The rows come from 4 hidden closed curves, with some noise, and rows from the same curve form a group. Each curve winds through 8 dimensions. The rows are also pushed far along 5 directions, which tell nothing about the answers.
Some rows, each with its group after it:
[  2   7   2  -9  -9   3  -8   5  -1  24  -3  -4  23  -6 -13  29  -7  18
 -21 -16   1  16   8  27  -9]
mikad
[ -5 -10  -5  -8  10  -4   4  16  -8   1  -6  -9   2  21   4  -9  -4  -8
  -6   7   2  -9  -6  -3 -14]
defa
[ 14  -3   1  10  10   5 -11  -4  -2  -2  14  -5  -9   1   6   8  -1  -3
  -5  -3   7   7  -6  10   5]
Togus
[ -3   0  -8  -9   1  -3   6  11 -19   9 -15  -3  13   1   1  12 -11  10
  -9   2 -20   0   2  18   5]
Togus
[ -3  -2 -15  -1  -2 -28  -4 -21  -1  -4   0   6 -14  -4  -7 -16   0  -1
  11  10   6 -16   6 -14   9]
Togus
[ -6   6  -9   3   0 -13   0  -6  -1   7 -11   6 -15   1  -1 -12   3   1
  17   5  -4  -5   4 -11  -3]
Begeg
[  0  -7  -4  -1   9  17  -2  26  -5  19  -8 -11   9  11   9  10 -17   4
 -11 -10  -4  18  -4  19 -19]
Begeg
[ 12   4  10   8   8  31 -12  22  10 -11  12 -14  19   0   2   9  17  -2
 -15  -8   2  17  -3  11   9]
Begeg
[-13   1   4  -7  -8 -22  14 -13  -7   1 -13  19 -12   1 -14 -14  -4   2
  12  15  -5 -21   3 -22   0]
Begeg
[ 23   9  -2   4  -6  -9 -27 -32  11  -6  23  -5 -27   2  -6  16  14  -1
  -2  15  15 -12  -5  -5  18]
Togus
[ -7   9  10   6  -2  13   1  -3   7  15  -1   1 -13  -6 -10  -4   3   7
   4   0  -3  12   6   0   1]
mikad
[ 15 -17  -4  -2  -1   4  -7  16  -3  12   4 -13  18  12   7  21 -17   6
 -15  -8   7   7  -5  11 -13]
mikad
[-13  -1  -8  -8 -11 -20  14  -6 -14   2 -16  21  11 -14  -1   3  -7   9
  15   2 -19   2   9  14   2]
Togus
[ 21  14  -4   6  -8   7 -19 -19  14  -3  14  -2  -1 -17  -8  24  10   8
  -3  -7  -2  11   4   6  28]
defa
[ -2   7 -18 -11 -19 -17 -12 -13  -4  -6  -3   4  11 -16  -3  18   6  12
  -1  17 -10  -5  10  19  15]
Begeg
[ -5 -12  -5   0  13 -13  10  11  -5 -14  -4   6   7   8   9 -23   4 -13
  17   0  -4  -6  -1  -6  -6]
defa
[  8   1  -2   7  10   6  -5  15  -8  -4   0 -11   8   7   4   8   8   1
 -11   5  -3  -1  -6   5  12]
Begeg
[  8  14 -11  -1  -7   6 -20  -4   6  15  -2  -7  -6  -4 -10  26   1  14
 -12   4  -3  10   3  13   9]
mikad
[ 15  -1 -16  -8  -8   0  -6   7 -11  -1  -6  -4  27  -4   8  41 -10  16
 -20  -5 -16   4  -5  26   9]
Togus
[ 11  -1  -5  -2   1 -17 -11  -5  -4  20  -1   2  -6   7 -12  13 -14   4
   2   1   2  -1   5   1   3]
defa
[ -4  13   3  -7   2   6   0   4   0  -7  -2  -2  17  -3  -4  13   9  -6
 -17 -16   0   3  -1   6   4]
mikad
[ -1   1 -12  -6 -16 -12  -8  -9   0  11  -5  -4   1  -8  -8   6  -6  22
  -5  14  -1  -7   9   3   7]
defa
[  2  25   0  -2  -1  -3 -13 -24   3 -12  11   2  -2 -20 -11   5  27  -1
  -1  -1  -4  -1  11  14  31]
mikad
[  7   2  21   5   3  24   5  -5   7   3  13  -1   2  -9  -3   7  -3   5
  -9 -21   1  16  -4   9   0]
Togus
[  6  -4  11   2   1   3 -12 -14  10   2  21  -4 -21   3  -2 -11   4  -7
   8  11  18   0   1   0  -6]
Begeg
[  4   7   4  12 -11  29  -6   6   5  24   9 -24  15 -15   0  25  -1  17
 -29 -16   8  23   4  16   6]
Begeg
[  9  -5  -9   0   2  -9  -8 -11  -7  13   5  -6 -12   6   7  13 -14   2
  -4  -3   9  -1  -5   7  -7]
Togus
[  7  -1  -1  10  14   4  -6   4  -2 -17  11 -12   8   0   1  -5  15  -5
 -12  -3   8  -3  -3  -1  19]
Togus
[-20 -15   7   5  -1  -3  21   2   6  15  -7  10 -11   2   0 -34 -17  -4
  22  -6   9   5   5 -20 -29]
Togus
[ -3   0 -12  -4   5  -8  -4   8  -3 -19  -3  -7   6   8   3 -12  15  -6
  -1  17  -2 -14  -1  -4  11]
defa
[-19   8  17 -11 -17  -8  13 -13   1  16  -6  14  -1 -10 -16 -10  -3   8
   6  -1   2  -4  14  -3 -17]
defa
[  5  -3   8   4  24  14  -1  15   1 -30  10  -9  16   6   5 -18  18 -15
  -8  -9   3  -1  -6   0  12]
Togus
[ -5   7  -8  -7  -1 -16  -2 -11 -12  -1 -12   7  -6  -5 -12  -1  -4   9
  -4  13  -7 -15   6  -1  15]
defa
[ -4 -10   6   0  -9   6  13   6  -4   3  -2   2  14  -6   3   6 -10  10
  -6  -2  -5   6   0   5  -4]
Begeg
[ -1  -6   5   2  14  -9   7   5  -4  -9  -1  11 -15  15   0 -20   5 -17
  23  13  -6  -6  -3 -12   0]
defa
[ 30  -2  -1   1   3   5 -28 -12  15   6  18 -10 -21   7  -7  13 -10   4
  -2   3  12   1  -3  -1   7]
mikad
[ 13  -8  -1   6   2  -3  -9   1  12 -11   8   5  -5   6   2  -3   3  -6
  15   6   4   1  -2 -11   2]
defa
[ 32 -11   4   3  12  10 -26   1   2   7  19 -18 -13  17  -1  18 -19   8
 -24   2  22  -3 -13   5  -3]
defa
[ 37  -1  -5   0  -4  -3 -33 -26  16  10  22  -9 -21   4  -9  31 -13   9
  -7  -2  14   1  -4   3   9]
defa
[  5   0  -1   0   4 -11 -10 -12  10  -1   5   2 -30  17  -3  -4  -2 -17
  11   9  16 -11  -8 -22 -11]
defa
[  4   6  -1  -2   6  11  -3   3   3  -9   2 -12  17  -3  -3   8   5   2
 -26 -18   1   0  -3   0  11]
Togus
[ 13   0 -12  -7  -1   0  -8   5  -2   6  -5  -5   8   5   3  28 -18   2
 -14  -7  -2   0  -5   5   1]
mikad
[  6   4 -22   2  -3 -18 -13 -23   6 -17   2  -2 -22  -5   2  -7   7  -4
  10  17   0 -17   0 -17  24]
mikad
[-3  7 -9  2  8 11 -7  6  9 -5 -4 -7 -4  4  5  1  8 -9 -4 -8  5  8 -5 -2
 -7]
mikad
[-14  19   4   0  -7  -4   5 -29  14  -7  -2  12 -15 -24 -19 -27  16   7
  15  -5  -5  -5  16 -17  20]
Begeg
[  4  14  -9  -2 -12  -1  -7  -9   9 -15  -1   2   6 -15  -1  12  11  -1
   3   3  -9  -2   5  -3  24]
mikad
[  8  10 -17  -2  -8  21 -13   6   2   1  -2 -24  24 -12   4  35   1  19
 -39 -15  -6  12  -2  22  17]
defa
[ 17  -2  -7   2  23   0 -19   2   1 -36  15  -5 -12  10   8 -14  16 -17
   8  18  -1 -10  -6   4  23]
Togus
[  7   9  -8   7  -4  -2 -17  -6   7 -10  12  -6 -16   5   6  10  21 -13
   4  19   8  -3  -6  -2   8]
mikad
[ 14 -15 -15  -9  -5 -20  -7   4 -12   1   1  -2   1  19  11  25 -16  -6
  -5  14   4 -12 -10   3 -10]
mikad
[ -6  -1   7 -11  -1  -9  10 -18  -6  23  -4   5 -26   9  -4  -6 -20   1
   4  -4   2 -11  -2 -10 -20]
Togus
[ 4  1 -4 10 -2  7 -7  3  4  0  6 -7  2 -6  1  4  6  5 -3  3  1  8  2  3
 14]
Togus
[-18   8 -27  -7  -5 -12   8   7 -16   5 -24  -1  20  -8   6  13  -1   3
  -9  -4 -18   1   3  13   4]
mikad
[-11  -2  -6  -2  -1   6   8   2   2  -6  -3  -8   3  -3   7 -12   4   1
  -3  -3  -2   0  -2  -3  -2]
defa
[ -3   1   1  -1   0  10  -1  10  -5  30  -8  -4  -9   7  -1  14 -20   6
  -7  -6   1  12  -2   9 -21]
Begeg
[ -2   2  -6  -9  -3  -6 -11  -3   4   7  -6  -4 -11   5 -14   0 -10   5
  -6  14   2  -7   5  -5   1]
Begeg
[  3   6  10   0  -3   1   1  -7   6 -19   9   6   7  -5   0   1  14  -5
   1  -7   2  -2  -3  -2   4]
Begeg
[ -3   5   8  14  -1  25   0  13   7   0  10 -11   5  -3  11   8  18  -8
  -5  -6   4  20  -5   7  -3]
mikad
[-10   7  13  -4   6  12   9  -5   1  -3   0   5   3 -15 -12 -19   3   5
   0 -13  -8   6  10   8  10]
Begeg
[-2  0  1  9  3 10  5 24 -1 -4 -5 -2 11 11 11  6 10 -8 -1  3 -2  5 -8 -5
 -8]
Begeg

New rows, each followed by its group:
[ 18 -16 -10  14  18  15 -19  21   6   0  18 -27 -11  31  26   4   1 -20
  -8   2  26   8 -20  -2 -23]
mikad
[-18  18  10   6 -19   4  16 -17   4  30 -11   9  -1 -26 -18   0  -1  21
   2 -18  -7  11  15  -7   4]
Begeg
[  3  -3  -1  -4   5 -25  -4 -19   3  -6   7   9 -17   5  -8 -23   5  -9
  19   8   7 -16   5 -15   4]
defa
[-15  -4   2   6   7  -1  10   3  -2  -2   4  -4  -2   7   7 -20  10 -13
   1  -3  10   0  -4  -7 -12]
mikad
[  8  12   5  16  10   6 -10  -8   2  -5  11  -1  -4 -16  -6   3  11  -2
  -6 -12   7   7   2   3  25]
defa
[ -7 -10   7   4  10   3  14  20  -6   8  -5   2  19   1   3 -10  -4  -4
   4 -17  -4  11   3   3  -9]
defa
[-10 -14  -7  -3   0  -8   7   7  -8  27  -6  -7  -4  16   3   1 -20  -1
  -8  -5  13   1  -5  -2 -32]
mikad
[-15 -10 -18  -3   5 -12  10  16 -12 -11 -11  -3  14  10  16  -6   4 -11
  -3   3  -2  -4  -7   2 -12]
mikad
[  7  -9  -2   1  -6  14   0  21  -1  22  -2 -15  28   0   4  23 -15  13
 -20 -15   1  16   3  13  -6]
mikad
[  5  -7  -3   5   8   0  -7  16   3 -11   2   0  14   4   0   4  -1  -6
  -7  -3  11   8  -3   0   0]
Togus
[  0  -6  -7  -2  10 -21  -2   3 -12  -7  -4   1  -4  15  -2 -10   4  -7
   1  18   2 -18  -3  -9   5]
Togus
[-15  11   8  -8 -15  -4   9 -19   8   3  -3  13 -12 -10  -9  -7   6   1
  13   3  -3  -3   7  -8  -5]
defa
[  8  -2 -11   4  -3   4 -13   8   8  -1   1  -5   4   0   2  12  -4   3
  -2   6   3   9   0   4   3]
Togus
[ -6   1   6  -6  11  -1   8  -8  -7  -3  -2   4 -10  -1  -2 -17  -1  -4
   8  -2  -9  -5   2   3   3]
Togus
[ -2   8 -22 -12  -3 -11 -12  -6   3  -7 -13   3  -3  -2  -2   6  -2   3
   1   7  -9  -5   3   3   5]
Begeg
[  2  -6   9   2   6  15   6  15  -6  16   6 -16   9  10  10   4  -3  -1
 -13 -12   5   6  -6   6 -16]
Togus
[ -8 -15  -6  -5  -4 -13   0   8  -4  13  -3   2  -7  15   8 -11 -11  -5
  15  16   7  -2   1   2 -28]
Begeg
[  1  -4  -5  -2   1   5  -7  10  -3  29  -6  -3  -7  11  -1  16 -17   9
  -5   0   0  16  -3  14 -22]
mikad
[ -2  -2  25   3  10   8   3  -7   2  20  16   0 -15   6  -8 -12  -2  -7
   3 -13  16   8   1   3 -18]
mikad
[  1 -10  -4   5   4  10   4  25  -6   5   0 -18  28   5  11  10  -2  -1
 -18 -10   2   9  -3   8  -2]
mikad
[ 10 -11   9   1   4   1   3   1   8  -1   6   8  -5   7  -2  -5  -8  -3
  10  -4   2   3  -3  -9  -9]
defa
[ 11  -3  -4  -4   5 -10 -15 -16   2  -3   6   5 -26  10  -7   1  -4   2
   9  14   2  -6  -5   2   1]
mikad
[-14   6  18   1  -3  11  19   3  -4   9   2   5  10  -8   1   2   4  -6
  -2 -18  -1  13   1   8 -12]
mikad
[  2  -6 -18 -11  -5 -16   0   9 -10   9 -17   4   5  10   7  18 -21  -2
   1   5  -8  -6  -2  -1 -10]
mikad
[  0  -9  18   5  13  12   8  -8  10  -8  14  -4 -20   4   0 -39   5  -7
  13  -3   7  -5  -2 -19  -1]
Togus
[ 18  23 -15   6   0   9 -28  -9   8  -3   5 -14   4 -15  -4  28  18  10
 -18 -10  -3   7   3  14  30]
Begeg
[ 12  16 -15  -8 -20 -12 -18 -23  11  -8   2   3   1 -15  -9  27   4   8
  -3   4  -3  -6   7   1  22]
mikad
[  6   3 -10  -4 -17 -22 -10 -21   7   4  -2  12 -12  -7 -10   7   0   9
  20  17  -6  -6   9  -5  11]
defa
[ -5  -1  -6  -2  -8  -6   0   2   4  -1  -3   3   6  -1   7   3   0  -2
   5  -2   5   1   1  -1 -15]
defa
[ 17   5   2   1   1  -9 -21 -17  -2   7  10  -1 -16  -1 -16  10  -6  11
  -9  11  11 -10   3   2  14]
defa
[ -1  -3  -3   2  -1   1   5   8   4 -14  -4   3   3   2  10  -5   3 -13
  14   4  -7  -1  -3 -10   1]
mikad
[-23  15  18  -4 -17 -13  25 -22  -5  12 -11  19   4 -25 -27 -16   6  17
   6  -7 -12  -7  20 -11  15]
Begeg
[  7  -4  -7   8   5 -17  -9  -5  -9  20  -3   3 -17   3  -5   5 -17   3
   4   4  10  -3   2  -5  -2]
defa
[-18   7  20   7  -9   6  11 -14   7  36   9  -5 -12 -11 -15 -14   0   4
   1 -14  16   9  13  -7 -12]
mikad
[-3  6 14 -2 -2 11  1  4  5 -6  6  0 11 -2 -3  1 10 -4 -9 -7  7  2  0  4
 -8]
defa
[-15  10  11   3   7   6  13 -17   3  -8   6   5 -11 -12  -5 -21  13  -9
   3 -16   3   2   2  -4   1]
mikad
[-11  14  18   1   5  21  16   6   1 -10   1   2  20 -15  -2  -2  12  -8
 -11 -26  -7  11   3   5   9]
mikad
[ -7   6  -3  -2   2  13   7  12   2 -30  -5   3  13   0  12  -2  22 -12
   3   3 -17   3  -7   2   7]
defa
[ 26 -12   3   4  11  17 -20  11  13   2  15 -16 -10  23  -3  10 -10   2
 -15   4  13   4 -12  -4  -4]
mikad
[-11  -2   1  -1  -1  -3   7   3  -4  13  -9  12  -2  -3  -2   2 -14  -1
   6  -4  -2   9   2   6 -14]
Togus
[  9 -19  -2  10  25  10   4  39  -6 -12   1  -8  22  21  20  -6   0 -18
   0 -10  -1  11 -13   4  -9]
defa
[  3   9  -3  -3 -13  -2 -11 -12   8  25  -4  -1 -13  -5 -20  14  -9  20
  -3   8  -1   4  10   1   5]
mikad
[-10   7  19   9   7  11   8 -12   4   2  16  -8  -9  -8  -7 -20  17 -10
  -5 -12  14   1   3  -8   7]
mikad
[  2  -6  -5   5  -5   1  -3   8   1  16  -3  -7  10  -3  -4   1 -11  14
  -6  -3   6   4   7  -2  -1]
defa
[ -7  -6  -5   1 -10   2  11  20  -1  -5 -11   6  24  -3  10   2   5   3
  12   4 -17  10   2   6  -5]
defa
[ -5   5 -11   5   4  -9  -6  -3   2 -19   6  -6  -3   1   6 -14  25 -15
   6  12   5  -8   0  -7  11]
mikad
[  5   7 -25 -10  -2 -12 -15  -1  -8   9 -14  -3   5  -3  -1  18  -5  12
  -5   4 -11  -2   6  17   7]
Begeg
[ -1   0 -10 -14 -13 -26   1 -29  -3  10  -5  14 -16  -5  -9   2 -10  10
  17   9 -11 -11   9   1   1]
defa
[  2   5  11  -1   3   9  -1   1   5  -7  10  -2   8   3   1   9   9 -11
 -10 -13   9   6  -6   5  -8]
mikad
[ 11  -5   4  -2   4  14  -4  -3   4   6  10  -9  -5   6   3  10  -7   2
  -7 -12   0   9  -7  10  -7]
defa
[ 14   8  -9   9   2   1 -20 -12  12 -28  13  -7   1 -14  -4  -5  23   3
  -3   9   4  -7   3  -6  38]
defa
[-15 -12   0   9  -7  10  19  19  -4   5  -5   1   8   2  17  -5  -2  -3
  11   4  -9  15  -5   2 -16]
mikad
[-12   3 -13 -14 -18 -21   3  -7  -2  -4 -12  12   9  -4  -1   8  -2   2
   4   8  -4  -9   4   1  -8]
Begeg
[ -6 -12  11   1  12  12  11   6  11   3  -1   2 -12   8   0 -32 -11  -5
  13 -11   6   4  -2 -16 -20]
Begeg
[ 18  14  -2   0   0 -17 -23 -31   9  -3  15   1 -12  -9 -20   6  11   1
   1  -1   7  -9   8  -3  29]
defa
[ 22  -4   2   3   7   8 -11  -8   2 -15  18  -8   2  -1   9   9   8   2
  -5  -4   1   1  -8  14  13]
Togus
[  6  -1   8   7  -1  -2  -2  -9   6  12   3   6 -24   6  -2  -4  -2   1
  17   7   4  -1  -2 -12  -7]
Begeg
[  3  -3   2  -5  10 -16  -5  -2   0 -21   3   4 -18  25  -2 -19  11 -21
  13  24   7 -25  -7 -21  -2]
Togus
[  6  -7  10   8   1  -2  -1   2  12  -4   7   7  -8   7  -3 -15   3  -7
  20   5   7   2   0 -16  -6]
defa
